The first 8 rows are patterns. Each new row is the sum of 3 different patterns, raised or lowered, with some noise. Before adding, each is slid sideways (what falls off one end comes back at the other) and multiplied by a number that may be negative. Names go in the order of the patterns.
In the rows, zero is written as 128.
Known rows, each followed by the names of its patterns:
[134 140  90 146 148 106 153 123 146 140 158 129 115 158 125  94 172 160
 133 134 142 100 105 157 137 145 140 135 115 156] | q708
[132 136 120 125 135 118 136 139 124 114 129 114 142 133 146 110 136 155
 163 154 143 118 154 135 139 102 129 116 146  97] | q481
[151 135 155 143 146 131  99 109 133 135 129 122 114  98 177 129 119 122
 153 119 130 134 126  86 114 129  93 126 149 122] | q330
[115 149 141 138 114 166 131 146 137 102 148 124 101  94 146 156 128 109
 105 112 143 120 153 127 130 110 136 135 169 144] | q616
[143 137 133 112 158 121 105 128 127  97 151 104 118 117 111 111 125 128
 152 127 145 148 114 111 117 148 132 139  95 131] | q54
[109 141 161 103 108 122 129  95 136 146 140 148 101 126 140 134 119  96
 117 139 122 125 143 147 128 138 129 122 125 106] | q938
[170 143 117 126 139  89 145 125 110 130 135 117  87 140 165 153 137 116
 122 133 143 122 138 137 161 117 142 161 118 121] | q104
[159 128 147 132 111 127 108 119 104 140 164 159 128 128 115 106 134 157
 143 102  94 149 110 137 103 101 113 124 105 154] | q909

New rows. What belongs after each?
[170 187 191 181 149 189 186 173 154 202 155 154 204 187 141 158 181 178
 164 210 153 170 218 188 184 176 236 163 158 157] | q481 q54 q104
[124 128  89 115 101 135  99 118 112 105  93 157 126 120 155 128 104 128
 110 131 123 124 170 134 137 125 118 116 132 160] | q708 q616 q909
[124 140 144 164 115 130 118 152 118 128 111 126 138 116 146 156 144 135
 143 141 115 118 128 126 145 118 130 137 153 117] | q708 q938 q909
[154 160 140  93 103 124 145 156 146 129 115 118 159 181 126 157 136 174
 151 153 140 140 120 152 127  99 130 159  96 165] | q938 q104 q909
[118 135 149 192 186 149 123 173 160 114 127 135 152 158 146 190 189 178
 110 149 146 144 137 143 123 166 117 119 183 196] | q938 q104 q909
[149 153  83  99 166  89 140 162 107 127 151 123 131 150 123 134 103 124
 125  78 110 125 112  94 158 103 103 138  92 147] | q708 q616 q54
[174 116  94  95 131 109 123 159 120 125 109 139 144 119 166  89 106 152
 125 100 166 155 115 110 106 108 135 116 124 133] | q54 q938 q104
[156 125 124 135 147 130 122 175 145 124 133 165 174 124 131 135 182 132
 177 150 180 105  91 136 145 164 189 135 182 155] | q616 q54 q909
[126 137  87 133 132 124 108 123 107 137 150 118  83 143 158 120 106 102
 105 152  97 125 150 145 126 101 121 161 137 127] | q481 q616 q104
[ 70 115 128  96 123  89 128 105 116  86 108 120  84  77 146  95 109 116
 108  56 107 112 122 126 107 100 115 162 110  80] | q708 q481 q104
[149 153 145 113 149 105 145  92  93 155 114 141 128 126 129 127 122 109
 147 153  64  84 131 112 127 142 153 109 109  81] | q708 q938 q909
[203 125 155 134 136 117 104 153  97  91 165 134 132 129  99  83 138 153
 158  77 117 154  76 131  99  89 105 145  81 147] | q54 q104 q909
[176 167 156 146 161 152 163 178 154 109 123 153 130 148 116  96 114 156
 141 111 133 129 103 170 132 143 127 153 137 142] | q481 q616 q104
[168 166 184 130 122 111 164 142 117 166 159 164 111 154 116 195 133  97
 153 139 119  84 166 181 134 157 150 115 190 150] | q616 q54 q104
[ 88 128 140 120 102 104 117 101 147  96 126 173 107 120 157 149 129 131
 146 138 150 135 119 136 118 123 136 144 159 115] | q708 q481 q616
[146 194 173 196 180 134 160 174 151 185 180 154 115 188 132 134 161 152
 150 134 155 188 206 166 164 132 160 175 125 172] | q708 q104 q909
[109 135 149 144 159 122 147 125 168 125 124 141 119 148 135 141 133 130
 135 162 120 174 143 152 155 140 141 149 112 137] | q708 q54 q938
[121 109 101 116  92 138 123 110  92 106 114 104 103  94 114 117  96 126
  94 148 142 115 120 119 116 123 123  79 123 144] | q708 q481 q330
[117 129 128 112 155 109 115 114 125 116 124 120 103 131 134 109 115 120
 119 100 127 124 117 114 108 132 126 116 108 129] | q708 q938 q104
[147 133 106 114 130 123 150 120 127 166 144 121 108 117 130  87 106 162
 158 120 175 157 128 130 171 150 117 140 148 109] | q330 q104 q909
[148 128 170 127 136 106 150 172 117 169 130 142 166 185 136  91 175 148
 115 191 167 149 160 159 143 140 195 167 137 125] | q708 q330 q104
[149 106 170 176 177 156 174 155 162 137 191  89 129 179 174 133 145 142
 128 184 197 155 147 175 163  93 173 141 129 112] | q481 q330 q54
[120  90 136 142 161 109 102 139 107 117 100 132 119 102 136  98 145 180
  77 111 147 138  99 137 147 117 140 128 123 138] | q708 q616 q938
[ 62 130 104 118  91 123  92 100  63 104  62  74 125  92 126  81  90  73
 132 102  56  73 107  92  73  83 103  80 125 122] | q708 q54 q938
[144 110 149 140  89 102 168 142  63 111 173 101 148  97 107 122 164  93
 136 168 141 144 144 157 141  90 116 107 151 172] | q938 q104 q909
[126 164 176 147  89 120 120 189 115 164 116 164 117 134 152 133  78  89
 148  67 123 141 124 191 130 173 157 139  92  93] | q330 q616 q909
[125 124 152 121 131 138 146 150 161 160 128 131 118  89 139 146 146 102
 131 129 113 148 132 182 132 108 118 139 117 169] | q616 q54 q104
[164 120 145 157 167 163 184 133 142 131 172 142 141 183 112 159 157 120
 157 152 169 131 165 190 186 160 160 155 129 153] | q708 q938 q104
[108 107 113 116  95 111 115 134 116 148  99  96 138 131 123 133 157 114
  99  92  97 137 134 111 115 115 135 129 101 132] | q54 q938 q104
[122 146 124 159 155 174 113 141 139 125 132 168 126 102 118 143  95 141
 122  85 123 122 107 148 148 155 173 161 109 115] | q616 q104 q909
[152 133 119 141 182 165 156 126 118 109 154 163 124 130 164 141 109 179
 132 137 208 126 133 162 174  88 120 132 140 151] | q616 q938 q104
[ 88 127 112  98  85 145 154 134  88 134  88  83 124 122 112 114 102  97
 132 112 116  62 144 127  90 117 147 112  93 116] | q708 q54 q938
[103 146 118 109 112 115 109 138 121 149 128 129 135  86 117 120 143 122
 125 109 139 142 125 135 122 168 128  90 138 124] | q330 q54 q104
[172 141 159 171 126 148 142 153 142 111 117 137 180 116 144 126 141 100
 143 152 143 158 111 148 160 139 111 133 143 157] | q54 q938 q104
[171 152 103 137 139 153 148 129 125 116 185 173 159 139 186 146 136 144
 137 102 124 154 136 173 174 135 150 155 183 179] | q330 q938 q909
[108 127 129 103 135 161  93 135  77 117 105 168 120  89 126 117  94 147
 159 108 145 147 132 122 103 137  81 127 127 112] | q708 q330 q104
[159  91 129 146 130  77 141 160  85 117 141 120 162 139 136 159 128 166
 118 109 148 110 142  87 119  78 159 145  98 122] | q708 q330 q104
[162 120 140 134 142 107 157 113 143 134 100 138 107 126  94 140 138 170
  98  76  96 117 147 125 117 139 116 156 162 133] | q616 q54 q938
[148 154 199 164 165 155 142  83 136 152 109 144 168 162 152 154 158 178
 159 139 105 141 178 135 164 160 126 121 209 131] | q330 q54 q909
[ 52  64 100  75  65 136 138  75  77 109 125  63 127  94 134 139 123  92
 137 103  55  73 106 115 100  92 133  81 132  88] | q938 q104 q909
[161 107 146 183 135 107 124 113  72 134 129  97 117 147 122 110 131 137
 122 131 142 104 113 131 131 117 162 116 113 135] | q54 q104 q909
[152 157 142  92  82 146 102 145 117 123  99 133 114 147 154 105 147 140
 127 110  95 104 122  98 160 166 129 133  95 106] | q54 q938 q909
[123 147 126 158 122 145 101 138 150 129  95 177 146 126 101 150 111 142
 143 139  94  98 113 113  95  99  99 107 132 126] | q481 q330 q909
[177 143 141 145 139 166 146 106 142 128 140 128 157 130 169 120 111 127
 137 153 123 155 143 131 113 144 139 157 152 162] | q616 q54 q938
[148 137 138 209 125 159 152 128 166 173 175 137 148 137 139 144 176 183
 161 188 174 147 178 197 169 166 153 209 174 175] | q708 q481 q909
[116  78 158 162 137 117 126 135 172 152 100 161 144 164  87 165 148 128
 108 138 153 104  88 101  94 161 121  82  92 110] | q481 q616 q104
[ 92 127 135 104  81  72 122  77  89  48 142  82  65 110  93  65  89 106
 116 106  83 105  93 113  79  54  84 144  86  88] | q54 q938 q104
[134 153 147 137 112 151 142 168 186 165 156 111 147 165 163 143 133 101
 106 155  90 149 136 137 103 145 137 144 159 124] | q481 q616 q938
[114 183 142 124  91 128  47 135 114  73 117 161 101  74 130 149 137 163
 143 117  84 126 118 133 125 138 112 122 187 130] | q708 q330 q104
[146  93 138 191 138  98 112 146 109 169  96  96 117 110 121 163 182 135
 158 177 170 151 125 109 159 155 186 113 145 139] | q481 q54 q909
[ 90 110 126  97  65 124  96 113 137  95 108  97 116  63 146 103 141  96
  99 152  74  70  86 121 118 119  55  78 126 144] | q708 q616 q54
[128 129 148 121 120 148 140 132 154 125 151 116 136  98 130 102 177 101
 147 146  93 123 120 106 113 150 117 116 117 102] | q481 q616 q54
[136 152 102 113 114 118 116 116  83 125 134 124  87  91 107  65 121 134
 105 115  89 139 116 133 110  95  91 119 116 109] | q708 q481 q938
[113  56  94 125 124 124 124 123 105 133 124 112 167  96 124 164 173  70
  95 129 157 122 172 105 136 119 132 118 155 159] | q481 q616 q104
[101  90 144 106 128 133 110 106 110 147 151 149 100 123 126 106  82 125
 129 136  98 143 132 119 157 106 138 117  86 104] | q330 q616 q54
[ 96  84  96  66 106 158 110 104 131 127 123  97  97 117 106 145  78 112
 123 109 117 157  98 128  85 125 135  91 121 116] | q708 q616 q54
[153 157 165 125 111 111 143 167 158 137 149 145 119 134 101 149 109  97
 141 141 132 143 155 131 133 191 155 176 131 135] | q481 q330 q104
[134 128 149 106 105 111 130 143 138 155 110 142 135 118 104 151 150  86
 102 164  85 115 122 113 132 156 127 102 159 135] | q708 q938 q909
[169 209 179 191 160 156 166 158 187 120 203 167 155 140 195 129 183 191
 225 210 154 197 181 140 166 110 141 163 161 156] | q330 q54 q938
